The first 7 rows are patterns. Each new row is the sum of 2 different patterns, raised or lowered, with some noise. Before adding, each is slid sideways (what falls off one end comes back at the other), maybe read backwards, and multiplied by a number that may be negative. Names go in the order of the patterns.
Some rows, each with the names of its patterns after it:
[  1  -4   5  13   4  -4  -2   0  -2  10   8   5  -6  -3   0  -7  11   0
 -24   7  10  -4  -3  22  12   9  -1  -3  -1  -8   3  -1   2] : Bar
[ -6 -16   5  -3 -10   4  -6   0 -24  15  20   2   3 -12  15   1  -1   2
   1  17  -3  -3   7  -1   9   1  -5   7  -3  10  -1 -20   3] : Logen
[  4  15  -3  -2   1  13 -26   6  12   8   1  15   0   0  -3   2   2 -15
   8  -9  26  -1 -20   6   1   1 -12  -2  14  -2   1  -8  14] : Kez
[  3 -13  -8   7 -13 -15 -17  -3 -15   3   2   1 -14   0 -15   2 -16 -11
   5 -12 -13   7   6  -3  26   0  -6   6   5  -6 -12  -1  13] : zufun
[-26   0   0   3  -2  -1   6   1  13  -1   1 -14  -6  -1  -2  -8  -9   7
   0   4   1 -10 -13 -22  -1   3   5   2   6   8 -18  -1 -25] : femi
[ 21   6   4  -2   1   2   7  26   5  -2  -6   5 -12   2  12  -4   6 -10
   5   9   3   3  -5   0 -15   0   5   2   9   1   0 -10   4] : zosor
[-26 -11   3   6   1  -9  11 -13  16   2  -3  -2   8   0  -4 -13  -1  -5
  -8  15  26   1   0 -11   3  -2   5  -5  -3   0  -8   6 -19] : tev

New rows, each followed by the names of its patterns:
[-14 -14  -2 -11   0  -7 -17   8  17  -4  16 -13  -3   2   3   0   4  -8
  21   7  -6   3   7   2 -19   0 -22  12  10 -31 -10  -3   6] : Logen zufun
[  1   3 -10  20  13   1  13   7   7   0  -4 -12  -3 -14   3  -5   0   3
 -14  26  18   5  13 -22   5  -5  -8 -20 -12  40  11  15  -5] : Logen femi
[  7   9  23   5  -3  11  19  22  -3  24  40  24  17  34   5  11  14  20
  16  21  29  14   4   6  23  32  -6   7  16 -16  11   7   9] : Logen zufun
[ 14 -12 -10   0  -1 -12 -19   2   3  -1 -15 -20  -6 -29 -14 -14  -2 -12
   1   3 -15 -14 -21 -34  -3 -18 -12  -2 -16 -12   3   9  -5] : zufun femi
[  2   5  15  14   1   2   3   5 -14   9  10  11  28  15   0  21  22 -13
  18  12  13   4   5   2  21  18  22  16  20   1   8  20  14] : Bar zufun
[  6   3   1   8   1   8  -1   3  -3  -6 -13   5   0   5 -13   3   4   3
  12  28   4   8  -2   1   2 -10   2  -8  11  -2  -1 -14  -1] : Bar tev
[-39 -28  -5  -8  11  -7 -21 -15  -8 -21 -16  -3 -14  18 -10 -13  -4  -8
 -23 -20  -8 -17 -18  -9  -6  12 -25  -1 -28  -7  17  -5 -18] : zosor tev
[  8 -14 -14 -31 -15  -8   1   5  12   0 -21  -7 -12  -3  -5  -7  -4  -7
   0   2   2  -6 -21 -11 -18  -7  -5  -2  -8 -28   9  10  -6] : femi zosor
[  0 -15 -10   4  18   0 -33  -2 -17  -6  -6  -5  -6  -9  -3 -10 -13 -18
 -29 -15   8 -18  -9 -12  -8 -22  12   2   1   5 -12 -26 -10] : Kez femi
[ -3   2  -5   6  -8  -9  -2  -3   7  -8 -10  -8 -16  -4 -11   3  -2  10
  -1  -8   1 -13  -2 -18 -15   5 -15 -11  25  20  -5   5  -3] : Bar zosor
[  9 -12 -16  -5  25  13  28  21  18  -3  21  13   8   4  15   2   5  -4
  20   9   3  22  37  16   2   0   8   8  19  13  23   9   1] : femi tev
[  6  -9  -1  -4 -19   2 -17 -15 -14 -18 -21  -8  -7  18   7  -6  -6   6
 -16 -15 -30   5   3  -1 -31 -11  13 -13 -18 -25  13 -15 -24] : Kez zufun
[ 33   2  16 -16  24   5   8  19  12  14  24 -11  12  21  25  15  -2  14
  25  19   3  10  33  20  20   1  13  16  27   0  16  29  32] : Logen Kez
[ 27  37  11  37  43  20  17   9  25  24  14  21  33  38  28  32  24  18
 -13  34  31  30  27  43  36  25  19   5   2  37  22  20  26] : Kez femi
[  6   6   5  -6   3  -6 -12 -16  26   2  -3   2  21  -5  -7  -6  10   3
   7 -12  -1   8   3   6   2  19   2 -22   5   3  13  -2   4] : Bar Kez
[  2  -4  25   8   2 -13   2 -18  -7   0   3   2 -15  12  22   5  -6  -6
  10  -1  -2   5  25   5   9   7 -13  -5  21  -1 -10   3  -9] : zufun zosor
[-17 -26 -18 -23 -11  -5 -12 -17 -25 -15 -26  -2 -10 -22 -21 -27 -19 -19
   6 -15 -36 -10 -14 -19 -16  14  -7 -17 -22 -19 -13 -25 -13] : Bar zosor
[ 23   9   1   7  11   7  -8   1   2   4  12  -6  16 -17  -9 -10  -5  26
  13  13   0   7   9   1  16  -3   8  16  13  -4   2  -4  16] : Logen tev
[ 16  20   1   7  14  13  19  -4  -3  15   3  16  10  12  11 -11  15  11
  25  24  22  15  18  13  13  32   7  14  16  32  10   0  25] : Logen zosor
[  7  10  -1  10   6  11  -1  -8   6   7  12   7  11  -3  -1   9  -1   0
   5  14  11  -5   2   2   5  -2 -13   2 -10  -4   5  26   1] : Bar zosor
[ -8  -4  12  -7   4   1   1  20   8  11 -21   5 -23  -9  -5  11   6   7
 -12 -21  -4  21  -3  -8  -6   4   0 -13  17  23  -1   7 -17] : Kez zosor
[-24 -20 -13  -9  -2 -14 -20  -2 -11 -34 -22  -4  -3   6   0 -22   9   6
 -14   7  -8  16 -13 -13  -8   6  -1   6   4   6 -19   2   3] : Logen zufun
[-22 -20 -29 -14 -10 -18 -17 -21 -11 -43 -26 -23 -18  -7 -35 -22 -39  -5
   6 -40 -22 -35 -15 -33 -22  -4 -34 -19 -22 -42 -27 -18 -15] : Logen zosor
[ -7  -3   4  -2 -20  -3   3 -14  -1 -19  -5  -3 -12   8  -6  12  11 -11
  10  16 -26   1  16 -11   2  -6  14 -14 -15   1  -8  10 -21] : Bar Logen
[ -4   9 -12  12  -2  17  15 -15   9 -11  -1  12   3  22  -2  14   3  16
  22  21   1  17   8  11 -19   5  23   9  -5  22  -1   7   4] : Logen Kez
[ 13 -11  -9 -11  -8   2  -4 -11 -26 -18 -15 -11 -31 -34 -10 -10   0 -10
 -25 -14 -44  -1  -7  -4 -11   3  -3 -27 -20 -37 -40 -15   0] : femi tev
[ 18  -1  -4  -3  -1 -12   7 -13   3  -1 -14   7 -22 -20 -13 -18   4  -9
 -23  12 -19   2   1 -15  -7 -15   9   9 -11  -3 -20   3   9] : Logen tev
[  8   4  24   6   9  13   3 -14  13  10   0 -10   9   4  15  -3   3  -4
  -3   0  -1   9   3  11 -13  -1  26  -6  20  -9   0   5  -1] : Kez zosor
[ -5  -7   8 -40 -25 -39 -28  -2  -8  -7  -3 -18  13  -7   3  -7   6 -25
 -16 -16  -9 -18 -22  12  12   0  -6 -25 -17 -25  -6  -5  -4] : femi tev
[ 2 25 -4 -1 19  0 -8 12 13 30 10 26 10 19  7  8 19  4 29 31 32  9 13 16
 14 -8 11 -3 14 23 17 13 21] : femi tev
[16 20 13 19 22 23  4  6 18 14  6  9 20  6  1  2 20 13 -5 20  0  4 40 14
 -2 22 26 -9 12 -1 22 11  9] : Bar zufun
[10 31 25 24  0 19 35 16 35  5 23 21 20 31 26 34 17 14 21 26 49 15 31 12
 26 17 18 23 43 25  5 18 36] : Kez zosor
[ 12 -16  -5  23   9  12  -1  20   2  17  45  18  -1  17   6   6  -4  13
  -5  -1  -1   8  -6   9  13  -1   5   5  13  -7 -29  17   3] : Logen tev
[  3  -1 -12 -21 -11  15   2 -25  11  -4  -6 -10 -28 -19  -5  -6 -15 -10
  -8 -10  -9  29 -16  -5 -16  -5 -17  -9 -21  -3   3   0 -13] : Kez femi
[  3  10  22   6  21  20  -9  10   9  31  -1 -12   2 -13  16   0  13   8
  17  10 -11  18   8  12   8  -4   7  12  10  12  14  11  26] : Logen zosor
[ -6 -18   7  19   3   3  -1   7   0   2   5  -2  -8  -7   2 -16  -1   6
  20  24 -10  16  -3  -6  -1  -8  -7 -15  14  12   8   0  -8] : femi zosor
[ 16  26   8   5   2   9 -20 -10  13  -8  15   0  15  14  10   7 -16   0
 -10   5  14   7  15   1  -2  -2   9  18   1   9   6  15   7] : femi zosor
[23 30 12 25 25 31 22 19 12  7 10 28 23 39 14 21 18 11 18 21 20  6 29 10
 14 18  6 13 17 22 11 -9 11] : zufun femi
[ 20 -13   3 -19 -23   6   8   9   1   3  12   6  19  13   7  -7   4   8
   1  -1  -9   9   6   7  11   5   7 -16  -1  16  13  -9  12] : Bar femi
[-27 -15 -22 -22 -31 -41 -32 -18 -15 -20 -32 -36 -43 -34 -11 -21 -51  -9
 -17 -36 -27 -10  -7 -22 -33 -30 -28 -34 -23 -19 -23 -28 -33] : Bar zosor
[  9 -11 -15 -11  -9  -4 -11 -14 -15   5  -4  -1  -9  -8 -10   5   7 -13
 -15 -15  -7  -3  12   5 -30  -4  -4 -19 -20   3  18   0   9] : Bar femi
[ 28   0 -11   4   4 -17   4  -1  10  -2  18   5 -11  -4   5   7 -12  -8
   4  16   0 -31  -6  22   2  -6  -3  22   1  -4   6  16  -1] : Logen Kez
[ -3   3  -2   3   5  10  -5  11  -8 -18  -3   5 -13  -2   3   6   4 -10
   1 -10  19  14   4  26  -7  22  10  -8  -1   6  11 -10   1] : Logen zufun
[-14   7  18  24   7  10  10  11 -13   6  27  10   8  10  29  31  11  24
  -2   4  -7  17   8  22  14  18  18  -2  21  36   8   6   9] : zufun zosor
[  2   2   4  12  25  -8  19 -20 -11   7 -11 -11   9  28  10  35   2  -7
  10   2   3   2   3  13   9   3  -2  11 -19 -10 -21   1  -9] : zufun femi
[ 17 -23 -12   9  -3 -25  -1   0  12  -7  -1  -7   9   9   1  23  -6  24
  10 -36   0  -4   8 -12   3  -4   1  -8 -12   5  -4 -23  -6] : Kez zufun
[  1  -6   9  -1 -16  -7   1   2  14  -7  19   0   7 -12 -19  22  -1   6
   7  25  23  -3  19   6  -2  18  -5   5  10  13  30  -2 -10] : Logen femi
[ -4 -34  -7 -14   3 -14 -18  -2 -26 -18  12  -1  -4  15  -5 -13   3  16
  -6 -11  -5   7  -3 -18  -3  -2 -13 -25 -19   5 -16   6   1] : zufun zosor
[ -2   4  -5   8  -9  13   2   8  -5  16  -5   0  10   1   4   9  14  32
  14   0   0   4  25  -3 -17   2   3  10  -5 -15 -23  -9   4] : Logen tev
[-21  16 -16  -1 -22 -16 -16 -21  -8 -15  -6  -6   1  13  -7 -28   6 -11
  -8 -15   4 -27 -16 -17 -23  -4   9  -9 -18  -4  -9 -23 -42] : Kez femi
[ 14  18  52  15  23  25  14  25  11  13  20  16  31  15  16  13  39   3
   1   2  26 -22  25  31  26   8  32   7  23   1   8  24 -10] : Kez zufun
[ -2  -1   0  -5  -8   3   8  11  -3 -16  26  14   2  34   5  14  11   9
   4  -6  14  22   5  -1  -2  19  -6 -25  -5  -1 -21  10   4] : Logen zufun
[ -9 -10  -1   5  -2 -13  17  10 -19  11  13   6  14  -3   0   6   5  12
   6   5  17  -3   4   6   6  15  -3   5  16  23  19 -14  -3] : Bar Logen
[ 10  -4   2   2   1   9  -7  14   7  -4   0   7  36   1   8   2  20   0
   6   9   8   2  24  -1  -5   9   7  11   4   1  -5 -24   5] : Logen tev
[ 22   0  15   0  21  12  23  14   9   1  12 -10  16  17  18  15  17  18
  17  19  28   1   6  28  -7   8  16   3  15   3  24  14  19] : Logen zufun
[ 13  16   5 -12  -6   7   7   2  21   4   9 -10   9  14   2  -6  17  -7
  -4  -3   0   2  17  23  18 -14   7   9  11  11  -6   3  -2] : zosor tev
[11 36 19 33 11 48 28 31 17 29 25 33 10 15 21 17 40 36 27 43 10 31 12 29
 21 20 20 21 41  9  8 26 32] : Kez tev
[-14 -12 -12 -23 -24 -35 -19 -20 -19 -24 -22 -19 -24   0  -8 -20  -8 -29
 -20 -15  -8 -30 -25   1  -4 -33 -25 -15 -29 -28 -17 -22 -17] : Bar femi
[-12 -16  -6  -9  -9  15 -17  -3  -1  -3 -11  -7 -11  15  -7   5  -5  -5
  10   7  -6  -1  10  11 -32  -7 -10   7   3 -15   1  -3  -2] : Logen Kez
